The rows come from 5 hidden closed curves, with some noise, and rows from the same curve form a group. Each curve winds through 8 dimensions. The rows are also pushed far along 5 directions, which tell nothing about the answers.
Some rows, each with its group after it:
[  1  15 -11   1   3   4   1  40  18  15   6 -12  -1  29   5   3 -24  18
  -1] | j420
[ 11   2   3 -12  11  12 -23 -21  -8  21  -3  -6  -6 -20   1  -4  29   9
   7] | j392
[-10  -1  18   0 -12 -15 -13  21 -13  19  15 -11  -5   7  10  13 -35  22
  -3] | j141
[-11 -10   4 -14  -6 -21 -24   7  25  -7  -4  39  -6 -61   0  28  13  12
   7] | j392
[ 14  11  15  28   9  -3  39   6 -12  30 -18 -20  -8  50   2 -26  27 -13
  18] | j420
[  4  11 -68 -36   7  20 -45  -1 -18 -39  57   7 -34 -42   9  17 -46  30
 -45] | j141
[-19   3  -1  14  -3  14   8 -12 -23 -24 -13  -5  24  35  -6 -12  15 -34
 -21] | j896
[-27  10  -2  16  -6   6  26  34 -34   8  13 -21   2  36 -11 -14  22 -23
 -20] | j420
[ -6   9   3  -6 -12  23   2  58 -18   5  29 -10  -9  15   9 -24   7  11
 -22] | j451
[ 17 -15   4 -28  15  -5  -8  -8  12 -11   3   3  11 -56  -1  17  22  20
  17] | j420
[-12 -24   2 -18   6 -19 -10  -7   5  -2 -14  24   5 -57 -26  19  27   9
  -9] | j392
[ 16  20 -35  -6  25  29 -24 -58   4  -4 -28 -14  12  10 -14   3  -6 -19
   8] | j896
[  2  -6  19   9 -16  -1  20  49  -2   6  29  -3  -4  -1  17 -20  -5 -11
 -12] | j141
[  6  -1  10 -10 -11 -29   1  55  32  13  13  23 -21 -27  11  28 -35  31
   8] | j420
[ -8 -18  35  34 -37 -24  20   5   7   3 -11  31 -16 -12   4 -20 -18 -35
  -2] | j420
[-14  25 -19 -21  12  36   2  12 -32   6  25 -26  -3  18  -8  16  11   1
 -25] | j896
[  4 -18   6  23  -2 -22  19 -24  14 -32 -36  28  15   1  -6  -3   4 -27
  15] | j392
[ 16 -17  19  18  -9 -38  -3 -17  34  -2 -30  51 -13 -17  13   3  -7   0
  29] | j451
[ 21  37 -18  22  -4  22 -27 -23  19   9 -40  23 -29  45   8  10 -72 -16
  11] | j896
[  0 -45   2   1 -12 -30   6  15  18 -29  14  16  28 -50  -7  -6  -5  -5
   6] | j896
[ 19  18 -28 -20  11   6 -36 -15 -12 -32 -16  11 -12  15   9  20 -44  22
 -21] | j420
[ 25  12   5 -15  -4  15 -10  24  -4   9   9  -6 -17  17  19 -21  -9  23
   1] | j451
[ -2  28   2  18 -25  41  -4  21  -5  19  15   4 -24  48  15 -19 -37 -25
 -11] | j392
[ -1  11  35  31 -16   2  17   1 -22   8 -18  -7   1  33   7 -12   5 -37
  13] | j392
[ 28 -13   6 -35  28 -23   2  10   6   9 -14  -7   7 -39 -13  30   8  35
  13] | j420
[  2  -6 -16 -38  27  13  29  -7 -13 -21  -6  -1  17 -18 -32  20  48  -1
 -12] | j392
[ -9 -13   9  30 -32 -16  17  37   0   0  46  10 -26   0  25 -18 -36  -6
  -3] | j392
[  5  23 -17   3  29  11 -17 -58  -6  10 -31  -8  10  25  -1  24  14 -22
  10] | j451
[ 11   0  19  -8  -3   2  11  52  18  52  22 -10 -18  13   8 -10  -7  38
  10] | j141
[  5  18  -6 -18  14   3 -48 -15  -7  12  -3   9 -10   1  19  38 -10  20
   1] | j141
[ -5 -10  22 -10  26 -10  22 -49 -10  -8 -44  -2  26 -13 -21  20  70   1
  16] | j451
[ 23   8 -12   9 -10  -8 -40 -12  20 -20 -24  35 -13 -16  18   5 -48 -16
   3] | j141
[ 37  38  -6 -22  49  27 -44 -49 -10  35 -57 -17   4  49   5  21  34  25
  28] | j451
[-18   5 -46 -12   3  24  10 -15 -19 -49   9   4   0  11 -23   3 -11  -5
 -42] | j141
[  7  23   1 -20  11  16 -21   7  12  38  -9   2 -13  -1  -4  31  -5  15
  11] | j896
[-18 -16  30  36 -16 -23  12  19  -4  33  13 -11  -5   0   7 -24  15  -2
  10] | j392
[ -1  -8   4  31   3  -8  -5 -15  11   6 -35  21   3  -4  -7   0  14 -23
  17] | j451
[  7  -8 -14  17   3  -8  13 -28  41 -28 -35  27  12  -8  -9   0  -9 -21
  14] | j420
[-23 -30  13 -10 -10 -36  -8  28  21  -1  11   9  16 -51  -8  22 -23  24
 -13] | j392
[ 12 -31  31 -20   3 -23  -3  46  24  44  12  21  -6 -30  -2   6  14  51
  14] | j392
[ 26  13  31   0  16  10  17  -3 -28  34 -25 -39   5  61   2 -12  17  15
  28] | j141
[-10 -18  45  16 -11 -22  24  11   3  24 -11   3  14 -10  -7  15  10 -18
  22] | j896
[-17  10   1 -27 -15  23 -14  39 -32   0  51  -7 -21  13  14  -1 -16  37
 -39] | j141
[  1 -11 -17   1  -7  14  14 -29   6 -25   3  36 -14 -36 -16  -4  14 -32
  -4] | j392
[ -5  -2  52   9  -9 -33  -4   5  23  72 -10   0 -11  -6   8  16  -7  15
  31] | j896
[  6 -19 -24 -10   7 -14   5   8   7 -23  23  13 -11 -29   0   6 -17  24
 -11] | j420
[ -5  17   1  14   0  -9  33  21   6   8 -15   3  -9  33  -3   3  10  -9
   9] | j420
[-15   2 -13  -4   8  11  -1 -12 -23 -10   7 -33  23  24 -11  -4 -13  -1
 -27] | j896
[-21 -18 -24   8  -6  -8 -15 -46  26 -50 -21  52  15 -53 -14   6  32 -36
 -10] | j141
[-15  -8 -25   5   1   1  11 -15 -35 -43  19 -27  22  20  -1 -27   5 -13
 -31] | j896
[-36  -2 -17  11 -12  -4  25  -7 -44 -34  35 -19   7   9  -3  -7  -1 -26
 -43] | j896
[  1   6  19  39  18   0  54 -41 -12  28 -41 -45  26  49 -23 -12  40 -44
  41] | j451
[ 40  38 -34  -6  28  16 -34 -83  29   1 -77  19 -16   5 -16  30 -38 -22
  26] | j392
[ 13  -8  24  -3   1 -18   1   4  12  -6 -30   6  15  -8   0  11 -10   3
  10] | j420
[-10   1  15  13  -4 -26  24  15   9  13  -8  -4   2  14  -4  20 -18   5
  14] | j420
[ 18  -9  18  -4  -3  -9  18  29  18   9   0   7  -2 -20   3  -8  25   6
  27] | j896
[ -2   6  18  14  -8   4  16   0 -24 -10 -10   5  -1  18   2   3  15 -31
  10] | j392
[ -6   0  23  22 -15 -15  29  37 -20   6  26  -6 -13  41  27 -21   1   6
  -5] | j451
[-13 -17  28   4 -18 -14  48  34  -6  -9  18   1  -7  -2   1 -20  33   8
  -2] | j451
[  4 -32  27  -6  13 -43  16  19  35  32 -13   3  22 -38 -17  29   3  23
  30] | j141
[-11  -3  -5  13 -24   2   1  12   4 -19  18  13 -12 -23   3 -24  -5 -19
 -14] | j141
[ -6  12 -13  14  -3  12  26  22 -54 -31  20 -27  -8  24  -1 -12  -1 -20
 -21] | j451
[-14  -3 -18   4  -6  -8   2 -17  10 -14   4  24 -14 -24  -8  11   2 -11
  -2] | j420
[ 10 -17   1  -1  -9  -5 -24  -1  10 -20 -12  33  -5  -4   7 -17 -22  10
 -21] | j420
[ -7   1  22  22 -26 -16  21  56 -21  15  41 -19 -24  44  31 -26 -41  22
 -18] | j896
[ -7  10   4   5   0  -5  -2  -5 -14  16   3  11 -19  14  13   7  17  -1
   2] | j896
[ 34  10 -18 -30  23   7 -27 -39  21 -23 -33  15   4 -21   0  33 -22   6
  14] | j392
[ 23  19   5   9 -24  15 -53  36  41  33   8  36 -38  14  40 -14 -61  13
  -4] | j141
[ -7  11  16  29 -11  -3  11 -11  19  26 -12   5   7  52  17 -20  -1 -32
   7] | j451
[  1   0 -49 -19  22  10 -32 -39   8 -34 -22  15  14 -15 -22  25 -27   3
 -22] | j451
[  6 -12  12  -9 -10   3  22  25 -10  -9  26  -7   1  -3   8 -29  24   4
  -6] | j451
[  3 -10 -27  -2  -4  12 -30 -18   3 -37   4  20  16  -8   4 -21   3 -17
 -16] | j896
[ -4  -9  11 -17   7 -15   9  13   3  17   4  -4   4 -35 -10   9  51  15
  18] | j141
[ -4  -9  -3 -13  13 -17  -8  11  20  14  -6   2  14 -13 -16  27 -13  21
   0] | j451
[ -6   8  23  -1   4 -18 -22  13  26  46 -17  10   2  -9   8  24  19  10
  27] | j141

New rows. What belongs after each?
[ 11  13  -8   2 -22  12 -21  15  23  -6   3  32 -17  22  23 -25 -33  -8
 -15] | j451
[ -8   3  -5  21 -12  -3   8  -2   5   7   5  -5 -11   8  -7 -12 -19  -8
   6] | j141
[-24 -10  57 -33   0 -28  35  72 -20  40  42 -36  15 -15   5  31  42  49
   7] | j420
[-10 -32 -25  -9 -11 -18 -21  -5   5 -46  24  17  15 -35   1 -13 -20   8
 -29] | j896
[ -9  -6   6  10 -11 -29  19   9  13   2   0  12 -10  -1  -3  16 -32   6
   0] | j420
[ -9 -23 -25   9 -13  -7  -9  10  -1 -33  31  29  -8 -45   2  -3 -11 -17
 -20] | j451
[  0   4  -6  19   2 -10   6 -19 -12 -30 -22   2  13   0   1   2  11 -41
   3] | j141
[ 16  23 -14  -9  19   8   4 -54  14 -15 -50   8  -1  -1 -15  26  -1 -19
  14] | j420
[ 18 -18  27  12   8  -8  13 -39  -7  12 -34   4  10 -12 -14  -6  32 -21
  29] | j392
[ -4 -25 -15  23 -29   6 -27 -16  18 -48   6  39  -3 -28  10 -44 -19 -25
 -22] | j141
[-19 -17  12   1 -20 -13 -16  41  32  17  26  27  -7 -16  10  -5   3  27
   1] | j420
[ 34  -4 -20 -20  35  -2   1 -48  -3 -30 -47   1  13 -27 -23  21  14  -7
  10] | j420
[ 19   6   6   8  -3  14  -7  -7  11   4   0  -8  -5  -2  14 -15 -10 -10
  13] | j420
[-13  -4  28  36 -28 -29  32   1  25  11  -4  30   0  17  19 -15   6 -48
  12] | j451
[  0   2  27  13 -10   7  25  48  -7  30  38 -37  -1  19  19 -26   3   2
   6] | j420
[ 22   4 -26   3   1  14 -37 -33  15 -15  -7   1 -11  -6  14 -23 -54   3
 -20] | j392
[-21 -15  23  24 -19 -23  31  30  12  30  17  -9  -6  -1  -6 -11   2   3
  17] | j141
[ 10  -5   6  18  -3  12   9  -7  -3   5 -13  12  -5  27   0 -29  15 -16
   1] | j392
[-13   7 -21  19  -4  28  17 -30  -3 -33 -21  -2   4  22 -21 -21  -7 -31
 -18] | j451
[ -9   4  26   9  12 -14   1 -20  -7  21 -19  -6  20   8   7  22  38 -18
  22] | j141
[-18  -7   6  -5   8 -16  16  15 -10  -6  -6 -13  25   4 -18  21  14   5
  -2] | j420
[-23  -9 -17 -14  -8 -10   5  34  -6 -42  40   4   6 -22   9   9  -2  13
 -32] | j392
[  7  17 -24 -12  23  16   1  20 -28 -10  -8 -12   4  34  -8  -2  28   6
 -15] | j420
[-26 -22   3   0 -21  -7  21 -21  -4 -65  10  24  17 -43  -6   3  14 -31
 -21] | j420
[  4  -3  28  18  -7  -4  43  15 -10  14  -3 -13 -10  -4  -4 -17  40 -15
  28] | j451
[-17   4   9   7 -17   1  11  54  -1  33  35   9 -27  11   4   3  -2  12
  -7] | j392
[ -6  -6 -36 -36  29   1   4  -8 -18 -39  -9  -2   7 -36 -38  35  19  28
 -16] | j451
[ 17  -1  23  17 -11 -12  28  33  21  28 -10   6 -15   8   3 -23  10  -5
  28] | j141
[ -2  -2 -20 -12   0  19 -11  41 -15 -27  35 -13   8  -4   8 -13  -3  11
 -27] | j420
[  8  12 -14   2   0  22 -16  34 -19  12  35 -33   1  46  18 -19 -36  13
 -13] | j896
[-17 -26   2  -8   2 -20  -5  -9  40  11 -10  34  12 -38 -20  16  19   8
   5] | j896
[-24 -16 -12  -4   7  -4   6  24  -7  -8  16  -9  21  -2 -17   9   1  13
 -25] | j451
[-17  -2 -34  -3 -11  19 -21 -29 -21 -49  23  12   2 -13   6 -21  -1 -25
 -43] | j896
[ 10   8 -20 -33  26  -1   0 -32  14 -16 -26   7   2 -31 -20  43   4   9
   7] | j420
[-10   5 -14   4  -6  15 -23 -28  -1   9   0   9 -14  12  -4 -10 -24   1
 -23] | j420
[  1  -6  25  22  -8  -2  46  33  -2  47  13 -26  -7  38  -4 -27  -9  -5
   4] | j392
[  7 -20  23  49 -13 -34   9  -7  44  12 -44  30   8   8  -2 -13  -7 -26
  43] | j420
[-14  -2  -5  -5  -7  11  -3  19  -3   3  49 -24  -1   7  12  -4 -27  25
 -20] | j420
[  2   7 -50  -2   5   7 -35  -3   4 -13  -9  25 -19  18  -8   1 -50  16
 -35] | j420
[  1 -11 -36 -19  12   2  -6 -13   7 -62   8  13  18 -38  -1  14  13   4
  -5] | j420
[ 20 -12  -1  14  -3 -18 -29   0  62  23 -33  34  -5 -19  -1 -12 -24  13
  30] | j141
[ -2  27  -6  19  -7  13 -22 -21 -20  -7 -12  10 -16  48  25  -2 -11 -20
  -4] | j141
[ -1  17   5  -1 -17  10  -7  21 -16   7  27   5 -43  12  25  -5 -35  20
 -25] | j896
[  6   3 -18 -22  16  15 -20  -8   4  -9  -5  16   5 -13   1   7  31   7
  -8] | j141
[  8   0  18   9  -3 -11  39  -7  -2  -7 -33  15  -1  -1 -16   4  18 -36
  14] | j392
[ 13  -4   2  12   0  -3  -5 -10  12   7  -2 -13  -1   4  12 -26 -23   0
  -1] | j392
[ 16 -30  20 -38  24 -15   7   1 -12   6  -7  -9  18 -28 -17  19  35  49
  15] | j141
[-18 -16  -5  30 -32  15   2  10 -11 -33  28   6   3   6  15 -54  -2 -30
 -30] | j141
[  5 -17   5 -21  15   0  21  30 -21  14  18 -12   5   5  -9  -4  37  30
 -11] | j392
[-14   7   8  -2  -9  -1  -7   9  20  35   8  10 -18  -1   5  -1   0  15
  -5] | j896
[ 12   9 -18   9  -8   8   6   5   3 -11   2  13 -26   1   5 -18 -12  -8
   0] | j141
[  4  -9   1 -11 -15 -11  15   9  22  -4  15  15 -14 -42  -5   3 -17   0
   4] | j451
[-30   7 -20   4  -2  10  23  35 -37  -8  27 -23   4  23 -16  -5  17 -13
 -33] | j420
[-10  18 -16  -1  -5  20 -39  -1 -22 -10  29 -18  -7   2  20  12 -35   7
 -14] | j392
[  6  27  -8 -18  22  -4  10  24   0  19 -12 -10 -10  23  -4  29   8  24
  10] | j420
[-20 -25  -9   5 -16  -4  -5 -12 -19 -65  25  20   9 -47  11 -12  19 -20
 -25] | j392
[-12  -1   2 -10 -10   8   5  32 -37 -20  33  -2  -7   0   8  11   0   1
 -21] | j392
[ 48  39  -6  -6  36   9 -33 -10  15  66 -59 -20 -14  50  -5  16 -35  25
  34] | j420
[-12 -18   8  -1  -5 -11 -14 -21   4  -8   8  10   9 -49   0   6  20 -10
   3] | j141
[-12   2  10  -4  16  10   0 -20 -23   2 -18 -10  25  20 -12   7  43 -10
  -5] | j896
[-28  -8   4 -12 -17 -24   7  53   1  12  44   4 -18 -12   5  17 -41  41
 -35] | j896
[  7  14 -23 -26  17  20 -12 -16   5   0 -15 -11   0  -1 -20  15 -15  22
  -8] | j451
[ 31  -3  20   0   0 -13  -1   6  35  57 -14   9 -24  -8   1  -3 -32  16
  26] | j392
[ 18  -2 -23 -35   7  13 -13  33 -15 -14  30 -16  -8 -28  -8   4 -26  33
 -18] | j451
[ 34   8  -8 -36  45   9 -39 -52   0   5 -41 -20  25  -6 -11  35   5  27
  23] | j392
[ -1   5  10  57 -13 -18  21  -9  21  24 -54  23  -7  61  -7 -28  -9 -37
  21] | j420
[ -4  -5  34   9 -22   1 -16   1  21  41   2  11 -16   7   8  -4 -30  16
  13] | j141
[  4  -6  44  39 -21  -8  16   7  -2  16 -26 -15  14  35   9 -34  -5 -27
  21] | j141
[  9   5 -28 -20  14  19  -6  16 -49 -31  30 -21   5  31  14 -15  16  15
 -32] | j451
[-27 -26  25  29 -36 -13  32   5   1 -14  37   4   8   2  16 -29 -23 -29
 -25] | j451
